The rows are grouped in 4 ways, from coarse to fine. Each group lies inside one group of the grouping before and may be the whole of it. The rows also spread widely along 15 directions, which tell nothing about the answers.
Some rows, each with its group in each grouping after it:
-1.32; -0.17; +1.33; +2.33; -1.38; +0.51; +0.12; +1.00; -1.24; -1.11; +1.09; +0.39; -2.40; +2.47; +0.40; -0.68; -1.86; +1.49; -1.12; -1.51; +4.58; -1.71; +1.85; +1.15; +0.48; +0.70; +0.21 | kofu nus Fefo z_498
+0.83; +0.46; +4.25; +1.72; +3.18; -1.61; +1.84; +1.66; +1.53; -2.16; +1.18; +1.27; -1.43; +0.83; +1.08; -0.96; +2.53; -2.32; -0.66; +3.24; +0.11; -1.09; +3.35; +0.83; -0.50; -0.33; -2.37 | kofu Nebe rep z_928
+0.49; +2.13; +1.48; +2.98; -1.91; -1.07; +1.76; -1.05; -0.20; -1.10; +0.08; -2.99; +0.24; +2.47; +0.27; +0.52; -3.14; +0.32; -0.43; -0.86; -1.27; +3.56; -0.56; +0.32; +0.10; -2.56; +0.73 | Gutef Miro fola z_309
+1.05; +0.83; +1.97; -3.55; +0.61; +3.62; +2.74; +0.72; -0.31; -0.75; +0.80; -0.32; -1.70; -0.07; -0.39; -0.65; -1.21; -3.07; +1.39; +0.72; +2.08; -2.71; +0.05; +0.55; +1.83; +2.19; +0.00 | kofu Nebe Bove z_696
-1.85; +3.39; +0.48; -0.67; -1.15; -2.20; +0.13; -2.92; -2.27; -2.37; -1.12; -0.96; +0.51; +0.91; -0.69; +1.21; -0.81; -1.79; -0.59; +2.40; -1.28; +1.19; -0.38; -0.31; -0.27; -2.08; +2.05 | Gutef poges Kulo z_964
-0.23; -1.99; -0.83; +0.38; +1.17; -2.75; +1.51; +1.23; +0.45; -0.87; +1.71; +1.85; +2.21; +1.33; -0.99; -1.29; +4.28; +0.94; -1.35; +1.44; -1.59; -1.02; -0.27; +2.17; -1.34; -1.67; -4.17 | Gutef Nok fuzo z_384
-0.97; -0.51; +0.83; +0.37; -0.45; -2.18; -5.36; -1.63; -2.24; +1.82; +0.38; +1.63; -1.46; -0.78; -1.12; +2.27; -0.55; +0.57; -3.63; +0.78; -0.09; -1.69; +0.85; -1.40; +0.86; +2.19; -2.10 | Gutef Miro Gisi z_983
-2.12; +2.53; +1.65; +0.47; -1.48; -2.18; -1.18; -2.04; -2.98; +1.58; +0.19; -1.14; -1.86; +1.87; -0.33; +0.11; -0.05; +0.62; -2.51; +1.23; -0.98; +0.11; -0.47; -0.48; -0.82; +0.66; -1.81 | kofu nus Fefo z_45
-1.38; +0.17; +1.71; -0.47; +0.35; +0.07; +1.48; +2.99; +1.44; -0.09; +2.23; +0.73; +0.40; +0.65; +0.90; +3.70; +1.08; -1.54; +2.27; +1.49; +0.18; -0.11; +2.22; -0.44; -1.39; -0.55; +0.97 | Gutef poges ruvig z_757
+3.38; +2.06; +0.21; -0.74; +2.08; +1.91; -0.45; -1.47; -0.76; +2.43; +1.00; -1.73; +1.04; -1.85; +0.21; -4.65; -1.65; +0.01; -0.48; -0.85; +0.78; -0.61; -0.91; -0.25; +0.13; +1.68; +0.84 | Gutef poges Pivad z_445
-1.32; +0.90; -1.09; -0.83; -0.03; +1.06; -0.94; +0.38; +0.84; -0.51; -1.93; -0.20; +3.57; -0.63; -1.85; +1.51; -5.08; -0.59; -0.05; -0.84; -5.36; +0.57; -0.45; -0.07; +0.52; -2.73; +2.16 | kofu nus Fabi z_62
+1.29; -2.51; +0.78; +0.21; +2.00; -0.10; -0.10; -1.38; +2.80; -0.45; -0.51; -0.72; -0.67; -0.65; +1.05; +2.14; -1.46; -2.60; -0.59; +0.97; -0.31; +0.28; +0.40; +0.02; +4.29; -1.04; -1.70 | Gutef poges Pivad z_543
-0.76; -1.44; -4.35; -0.54; +1.64; -1.87; -2.48; -0.13; +1.50; +0.91; -0.08; +2.37; +2.88; -1.20; -0.05; +0.09; +1.54; +0.85; +0.57; +1.17; +0.22; +0.86; +0.13; -0.47; -1.04; -0.67; +2.37 | Gutef Miro moted z_705
-0.85; -3.08; -1.58; +1.07; +0.77; +2.43; +0.26; +2.97; +3.47; +2.12; -1.05; -0.15; +0.82; -0.10; +1.08; +0.07; -2.87; +0.38; +1.28; -1.20; -0.64; +0.43; +0.59; -0.16; +2.23; -0.16; +0.52 | kofu Nebe Bove z_78
-0.85; -2.82; +0.34; +1.57; -0.78; -0.51; -1.22; +0.43; -0.88; +2.10; +2.74; -2.92; +1.57; +0.87; +1.92; -0.14; +0.62; -1.06; -1.39; -1.89; +4.62; -3.17; +1.78; +1.74; +2.95; -2.45; +0.04 | Gutef Nok Gaf z_970
+1.14; -1.62; -0.91; +1.77; -0.37; +0.31; -0.03; -0.56; +0.73; +1.89; +1.94; -1.81; +1.54; +2.43; -0.97; -1.52; -3.57; +1.60; -3.80; -3.66; -2.85; +0.35; -1.14; +2.55; +2.53; -2.22; -2.56 | Gutef Nok Mulut z_591
+0.44; +1.88; +1.54; -0.15; -1.22; -1.16; -2.83; +0.97; -1.00; -0.20; +3.62; +1.15; -0.36; +0.87; -1.60; +2.29; +0.85; -0.32; -1.48; -1.10; -0.83; -1.39; +3.48; +0.90; -0.49; -0.97; +1.47 | kofu nus Fabi z_175
+1.80; +0.82; +0.05; +0.29; -2.30; +0.74; +0.08; +0.67; -0.95; -1.05; -1.17; +0.56; -1.56; -0.70; -2.03; -1.19; -0.11; +1.20; +0.84; +0.86; -1.03; +1.13; -1.50; -1.13; +0.51; +2.37; -1.42 | Gutef poges Pivad z_445
+0.63; +3.18; -0.57; -1.84; -1.50; +2.76; +0.39; -1.25; +0.13; +2.06; +0.31; -1.73; -3.77; +0.92; -0.56; -0.30; -1.18; +3.38; +0.50; -3.32; -4.11; +2.02; -1.13; -0.24; +2.01; +1.43; +3.19 | kofu nus Fabi z_175
-2.78; -1.18; -1.40; +0.98; +1.75; -3.26; -1.82; -2.50; -0.13; -0.20; -0.30; +1.83; +0.79; +1.45; +0.32; +1.05; -1.46; -0.59; -3.17; +1.92; +1.35; -0.06; +0.17; +0.34; +0.36; -0.85; -0.81 | Gutef Nok fuzo z_384
-0.45; +1.52; +3.92; +1.94; +0.59; +0.75; +2.12; +4.23; +0.08; -2.15; +0.71; +0.36; -0.25; -0.15; +0.73; -0.02; +2.36; +2.59; +2.07; -0.71; -1.98; -1.63; +3.04; +0.41; -1.82; -0.75; +1.55 | Gutef Miro fola z_309
+3.18; -2.32; -0.02; -0.55; -1.93; -1.05; -2.29; +1.28; +0.81; -0.55; +1.58; +0.82; -1.12; -2.52; -1.02; +2.91; +5.12; -0.81; +1.99; +0.92; +1.27; -0.15; +1.24; -0.87; +2.03; +0.85; -1.13 | Gutef poges Pivad z_445
-0.65; +1.67; -0.74; +2.04; -0.95; +0.23; -0.36; -3.15; +0.24; -0.15; -4.44; -3.53; -0.73; -0.08; +1.14; -1.30; -4.38; +0.35; +0.17; -0.25; -1.51; +3.41; -1.73; -1.30; +3.02; -1.56; +2.99 | kofu nus Fefo z_498
+1.13; +3.19; +1.19; +0.96; -1.11; +0.40; +2.23; +3.64; -0.01; -2.34; +1.70; +1.20; -0.29; +1.65; -1.61; -2.63; +2.43; +1.43; +0.97; +0.37; -3.86; +0.29; +1.94; +1.28; -1.39; -0.92; +1.17 | Gutef poges Pivad z_543
+1.00; -1.67; -4.26; -0.49; +0.89; -0.89; -2.15; -3.23; +0.42; +2.36; +0.42; -0.48; +1.95; -1.09; +0.26; -0.78; -0.95; +1.43; -0.57; -1.25; +2.94; +1.73; -2.11; -0.24; +0.09; +0.27; +1.07 | Gutef poges ruvig z_757
-1.20; +1.26; +0.22; -0.05; +1.61; +0.41; -0.28; -2.13; -0.45; +1.79; -0.95; +0.65; -3.04; -0.36; +0.36; +0.63; -0.73; +6.57; -0.98; -2.51; -2.53; +1.33; -1.88; -1.06; -1.19; +3.19; +0.40 | Gutef Nok fuzo z_384
+0.70; -3.92; -0.78; +2.11; -1.20; -2.30; +0.65; +2.89; +2.39; -1.19; +2.25; +1.38; +2.45; +1.30; -0.53; +2.75; +1.12; -2.06; +0.59; +1.60; +1.81; +1.10; +1.05; +0.87; -0.33; -2.24; -3.69 | Gutef poges Kulo z_964
-0.44; -1.39; +2.83; +0.90; +1.09; -1.00; +0.02; -0.09; +0.91; +1.66; +1.10; -2.58; +0.58; -0.21; +1.82; +3.07; +0.32; -0.48; -0.37; -0.94; +0.16; -0.51; +1.27; +0.33; +0.29; -1.80; -1.48 | kofu Nebe Bove z_696
+2.28; -0.96; +2.11; +0.37; -0.99; +0.19; +0.92; +1.06; -0.07; -0.89; +0.68; -1.05; -1.19; -0.14; -0.40; -1.05; +2.28; -1.29; +0.24; +0.72; +0.59; -1.41; +0.37; +0.78; +2.02; -0.02; -3.22 | kofu nus Fefo z_498
-2.41; -1.06; +0.69; -2.61; +0.43; -0.88; -1.77; -1.76; +0.60; +0.09; -0.22; +0.33; -0.90; -1.15; +0.22; +7.71; -0.59; -0.93; +0.65; +0.16; +0.25; -0.12; +0.71; -1.13; +0.66; -0.03; +1.26 | kofu Nebe Bove z_78
-1.08; +2.47; +2.86; +2.29; -1.49; -0.79; +0.20; -0.33; -2.23; +1.59; +0.01; -2.36; -2.78; +1.24; +1.26; -1.60; +1.01; +2.25; -0.61; -0.11; +0.35; +0.31; +0.27; -0.68; -0.84; +1.01; -0.68 | kofu nus Fabi z_62
-0.70; +2.57; +2.22; -1.76; -1.30; +1.71; -2.41; +2.98; -1.29; +2.02; +0.93; -0.11; -0.36; -1.13; -0.39; +0.12; +0.39; -3.92; +1.08; +2.39; -1.51; -2.94; +3.00; -1.60; +1.55; +1.02; +2.17 | kofu nus Fabi z_175
-1.84; +1.18; +1.62; -0.50; -1.53; -1.29; -0.51; +1.27; -2.57; -2.82; +1.41; +0.85; -0.32; +0.68; -0.78; +0.64; +3.66; -0.79; -0.19; +1.31; +0.96; -3.66; +3.04; +1.27; +0.47; -1.54; +1.41 | Gutef poges Pivad z_543
-1.40; -3.81; -2.15; +3.32; -0.95; -0.66; -0.11; +1.90; +1.03; +0.92; -0.91; +1.78; -1.79; +1.75; +0.58; -2.37; +0.29; +2.63; -0.54; +0.41; +3.57; +0.23; -0.34; +0.05; +0.65; +1.90; -3.54 | kofu nus Fabi z_175
+0.62; -0.85; -2.33; -2.23; -0.32; -1.70; -2.27; -0.91; -0.59; -2.14; -1.57; +0.96; +1.91; -2.96; -1.15; -0.06; +4.30; -2.47; +1.51; +3.08; -0.01; -1.34; +0.25; -0.52; +2.33; -1.25; +1.96 | Gutef Miro fola z_309
-1.16; -0.31; +2.67; +0.92; +1.44; +0.08; +3.30; -0.39; +0.20; -3.50; -1.45; -1.76; +1.83; +0.29; +1.05; +1.16; -2.97; -2.20; +0.61; +1.13; +1.27; -0.96; +0.06; +0.82; +0.44; -2.78; -0.52 | Gutef poges Pivad z_445

New rows, each followed by its group in each grouping:
+1.52; +1.36; -0.45; -0.83; -1.32; +0.97; +1.78; +3.44; +0.14; -2.92; +2.84; +1.77; +2.03; +0.55; -2.40; +0.38; +1.22; +0.84; +2.17; -1.30; -0.95; -0.22; +1.16; +1.65; -2.03; -1.19; +2.54 | Gutef Nok Mulut z_591
-2.90; +2.91; -0.52; -3.02; -0.59; -1.22; -1.03; -2.93; -4.80; +1.88; +0.49; -0.22; -0.08; +1.28; -0.84; -2.66; +0.92; -1.85; -2.75; +3.08; +0.75; -2.88; -1.40; +0.00; +0.24; +1.46; -0.29 | Gutef Nok fuzo z_384
+2.61; +2.16; +2.98; -1.36; -0.75; +2.23; +1.37; +0.90; -1.64; -3.93; -0.03; -0.31; -1.46; -2.05; -1.41; -0.19; +1.18; +0.84; +2.50; -1.28; +0.92; -2.01; +0.80; +0.43; -0.08; +0.89; +1.77 | kofu nus Fefo z_45
+2.39; +1.84; +2.08; +2.13; -1.52; -1.59; -0.67; +1.78; -0.38; -2.42; +0.89; +0.62; -0.23; -0.22; -0.23; -0.98; +1.49; -4.59; +1.31; +4.44; +2.83; +0.92; +2.62; -1.20; +0.11; +0.07; +0.54 | Gutef poges ruvig z_757
+1.23; -1.45; +3.12; +2.22; -0.39; +0.87; -0.93; +2.55; +1.04; +2.74; +0.54; -1.55; -1.32; -0.89; +1.15; +0.44; -0.01; -0.08; +0.27; -0.30; -0.40; -0.67; +1.30; -1.13; +1.49; +1.15; -3.10 | kofu nus Fabi z_175
+1.38; +0.85; -0.86; +2.63; +1.90; -0.16; -2.00; +1.81; +1.53; +2.10; +0.58; +1.46; -0.09; -1.52; +0.92; -2.80; +1.81; +4.70; +0.61; -1.29; -1.35; +1.64; +1.61; -1.08; -2.12; +1.47; +2.38 | Gutef poges ruvig z_757
-4.90; -2.73; -1.14; +3.21; -2.68; -2.57; -0.47; +1.44; -1.70; -2.09; -1.25; +1.41; -0.33; +3.48; -0.47; -0.65; +0.90; +2.07; -2.56; +0.70; +0.72; -2.17; +1.14; +1.75; +1.79; -2.07; -1.94 | Gutef Miro fola z_309
-2.71; -0.15; +2.51; -0.62; +0.32; +1.64; -1.36; +2.20; -0.34; +4.29; +0.70; +0.18; -1.64; +0.08; +0.56; +2.11; -1.62; +0.89; -0.77; -0.19; -2.02; -2.37; +0.94; -1.41; +0.00; +2.66; -2.07 | kofu nus Fabi z_175
-1.42; +0.73; +0.67; +2.28; +3.04; -1.22; +0.32; +0.32; +1.36; +3.37; +1.86; -0.23; -0.73; +0.91; +2.59; -0.59; +1.81; +5.35; -0.67; -1.84; -1.43; +1.16; +1.17; +0.00; -3.00; +0.27; +0.57 | Gutef poges Pivad z_445
+3.11; +0.48; -1.28; -0.73; +0.39; +1.12; -0.72; -1.41; +1.46; +0.71; +1.04; -0.17; +0.84; +0.17; -1.97; +0.15; -4.52; +0.06; -1.20; -2.10; -2.12; +2.20; -1.42; +0.54; +0.79; -0.03; -0.35 | kofu nus Fefo z_45
+0.21; -0.60; -1.29; -1.38; +0.06; -1.76; -1.42; -1.84; -1.59; +3.02; +0.18; +0.21; -1.55; -1.63; +0.62; -1.39; +5.12; +1.03; +0.45; +2.74; +2.74; +0.04; -1.94; -1.89; -0.82; +3.66; -2.36 | Gutef poges ruvig z_757
+0.41; -0.15; +2.75; +1.97; -0.90; +0.06; +1.50; +0.17; -1.16; +0.49; +0.15; -2.92; -0.94; -0.35; +1.30; +0.07; +1.40; +2.86; +0.63; -1.78; +0.64; -0.15; -0.69; -0.02; +0.08; +0.05; -1.30 | Gutef Nok fuzo z_384
+1.06; -1.45; +0.68; +0.57; -1.78; +0.82; +1.07; +1.20; -0.77; -0.23; +1.30; +0.16; -1.24; +1.12; -1.23; -0.69; -0.01; +1.34; -0.77; -0.81; +1.00; -0.82; -0.84; +0.84; +0.79; +1.43; -3.66 | Gutef poges ruvig z_757
+1.41; +1.69; -3.24; -1.28; -0.30; +1.86; +0.05; +0.98; -0.54; -3.00; -1.13; +1.27; +1.41; -1.35; -1.73; -4.76; +1.54; +2.05; +1.87; -0.98; -1.00; -1.03; +0.28; +1.15; +0.97; -0.81; +5.61 | Gutef Miro moted z_705
+0.03; +0.94; +0.46; -0.74; -0.01; +0.65; +2.82; -0.35; -0.17; -1.05; +0.34; -1.52; +0.21; +0.16; +1.29; +0.57; +0.01; -0.78; +2.84; +0.60; +3.32; +0.73; -0.62; -0.29; -0.63; -0.07; +2.21 | Gutef Miro fola z_309
-0.23; -0.26; +0.20; +0.30; -1.50; -1.61; +0.31; -2.10; -1.46; -1.71; +1.63; -1.68; +0.49; +1.09; +0.46; +1.77; +0.15; -1.21; -0.31; -0.38; +4.45; -0.26; +0.45; +1.17; +0.72; -2.20; +0.91 | Gutef poges Kulo z_964
+1.11; -1.51; +3.23; +0.85; +1.81; -0.95; -1.43; -1.24; -0.24; +2.99; +0.08; -2.56; -0.67; -2.59; +2.01; +0.72; +2.44; +0.68; -0.81; +0.21; -0.28; -1.21; -0.11; -1.21; +1.06; +0.88; -3.55 | Gutef poges ruvig z_757
-1.92; +0.02; +0.35; +0.10; -1.88; -0.35; +2.35; -1.70; -1.52; -2.85; -0.72; +0.26; -3.32; +2.92; -0.54; +1.11; -1.67; +0.89; -0.47; +0.33; +3.58; +0.28; -1.37; +0.80; +0.43; +1.01; -1.51 | kofu nus Fefo z_45
-0.11; +2.40; +2.43; -2.51; -1.28; +0.73; +1.44; -0.26; -3.76; -3.54; -1.51; -0.94; +1.79; -1.28; -2.69; -1.14; -0.01; -1.74; +0.36; +1.38; -1.55; -3.37; -1.15; +0.74; -0.52; -0.90; -1.05 | kofu nus Fabi z_62
+2.84; -0.62; +3.12; -0.29; +1.01; +3.04; +1.35; +3.84; +1.01; -0.48; +0.98; +0.73; +1.35; -1.51; -1.88; -0.02; -2.74; -0.61; +0.72; -0.83; -1.66; -1.71; +0.52; +0.21; -0.87; +1.52; -3.01 | kofu Nebe rep z_928
-0.04; +1.86; -0.44; +0.83; -2.58; +0.02; +2.04; +1.74; -1.73; +0.39; -0.35; -1.56; +0.34; +1.25; -0.47; -4.54; +2.10; +0.25; +1.46; +1.70; -0.01; +0.53; -1.14; +0.10; -1.04; +0.03; -0.75 | kofu nus Fefo z_45
-2.63; +1.68; -1.22; +1.16; -0.05; -2.69; -0.24; -3.14; -1.51; +0.43; -1.20; -1.04; -0.33; +2.16; +1.22; -2.22; -0.68; -1.57; -1.80; +3.35; +1.84; +1.22; -0.59; -0.35; +0.65; -0.78; +0.62 | Gutef poges Pivad z_543
-1.26; -3.12; +0.25; +0.76; +0.68; +0.00; +1.31; +2.69; +0.04; -3.15; +0.20; +1.65; +1.05; -0.54; +0.67; +0.15; +2.08; +0.47; +2.05; +0.19; +6.01; -3.54; +1.86; +1.34; -0.96; -0.57; -0.26 | kofu nus Fefo z_45
+0.49; +0.17; +2.12; -0.38; +3.52; -0.60; -0.14; +2.62; +1.67; -1.08; +0.97; +3.54; +1.13; -0.90; -0.83; +0.62; +0.57; -1.54; -0.09; +2.72; -2.11; -1.63; +2.23; -0.05; -2.32; +0.62; -2.16 | kofu nus Fefo z_45
-0.88; +0.80; -0.13; +1.51; -4.33; -0.61; -0.23; +1.35; -2.52; -0.70; -1.18; -0.51; -0.79; +1.01; -1.94; -1.55; +0.99; +1.76; -0.23; +0.79; -1.82; +0.21; -0.89; -0.31; +0.62; +0.24; -1.53 | Gutef poges Pivad z_445
+0.37; +0.76; -0.48; -1.78; +2.88; +0.37; +0.70; +1.49; +2.18; +2.20; +0.50; +1.99; -2.02; -0.73; +1.18; -2.11; +3.95; -0.99; +1.91; +3.59; -0.29; +0.43; +0.98; -1.37; -0.51; +3.20; +0.51 | kofu Nebe rep z_928
-0.74; +1.38; +2.46; +1.52; +0.19; +1.64; -0.65; -0.79; -1.18; +1.95; +0.04; -3.73; +1.38; -0.20; +1.28; +0.65; -5.80; +0.98; -0.76; -3.36; +0.77; -0.60; +0.27; -0.12; -0.16; -1.16; +1.77 | kofu nus Fefo z_45
-0.17; -0.11; +2.40; -0.49; +3.71; -0.15; +2.06; -0.22; +1.37; -2.13; -0.33; -1.49; +2.87; -0.51; +1.23; -0.19; -0.11; -3.00; -0.30; +1.17; -2.80; -2.37; +1.55; +1.67; +2.00; -4.21; +0.45 | Gutef Miro fola z_309
-4.50; +0.97; +0.67; -1.25; +3.67; -1.36; -1.36; -0.55; -1.60; +0.94; +0.50; +1.41; +2.32; -0.56; +1.24; +0.51; +0.37; +0.78; -1.07; +0.70; +1.43; -3.88; +1.90; +0.29; -3.46; -0.57; +1.88 | kofu nus Fabi z_62
+0.35; +0.42; +2.99; +0.09; -2.01; +0.35; +2.56; +1.15; -0.65; -0.07; +1.45; -1.84; -2.16; +0.91; +0.08; +2.23; +1.94; +1.71; +1.63; -1.10; +0.11; +0.28; -0.42; +0.14; -1.01; +0.53; -2.32 | kofu nus Fabi z_175
-1.08; +2.36; +3.12; -3.11; +0.76; +1.41; +0.78; +0.26; -1.15; -1.14; +1.76; -0.45; -0.15; -0.13; -1.12; +2.98; +0.70; +1.00; -0.52; -1.89; -5.20; -3.02; +1.54; +1.35; +0.41; -1.54; +1.62 | Gutef poges ruvig z_757
-2.28; +2.13; +0.85; +0.16; -1.46; -1.79; -4.02; -2.60; -2.78; +1.63; -1.09; -1.06; -0.78; +0.41; -1.37; +1.07; -1.73; +1.19; -3.77; -0.37; -4.42; -0.55; +0.04; -0.50; +1.28; -0.70; -0.25 | kofu nus Fefo z_45
+1.08; +0.02; -2.78; -2.21; -1.28; +1.39; +1.02; -1.68; -0.74; +1.51; -1.07; -2.57; +1.31; -1.18; -0.89; -1.63; -0.07; +1.95; +1.71; -1.67; -0.55; +1.17; -3.88; -0.01; +0.26; +0.15; +0.29 | kofu nus Fefo z_45
-2.31; +0.58; -3.50; +0.63; +0.51; -0.12; -0.76; +0.68; +1.26; +1.72; -1.83; +0.88; +0.70; +0.25; +0.83; -1.76; -0.17; +2.15; +1.09; +0.99; -2.09; +2.05; -0.36; -1.21; -0.16; +0.03; +3.56 | Gutef Miro moted z_705
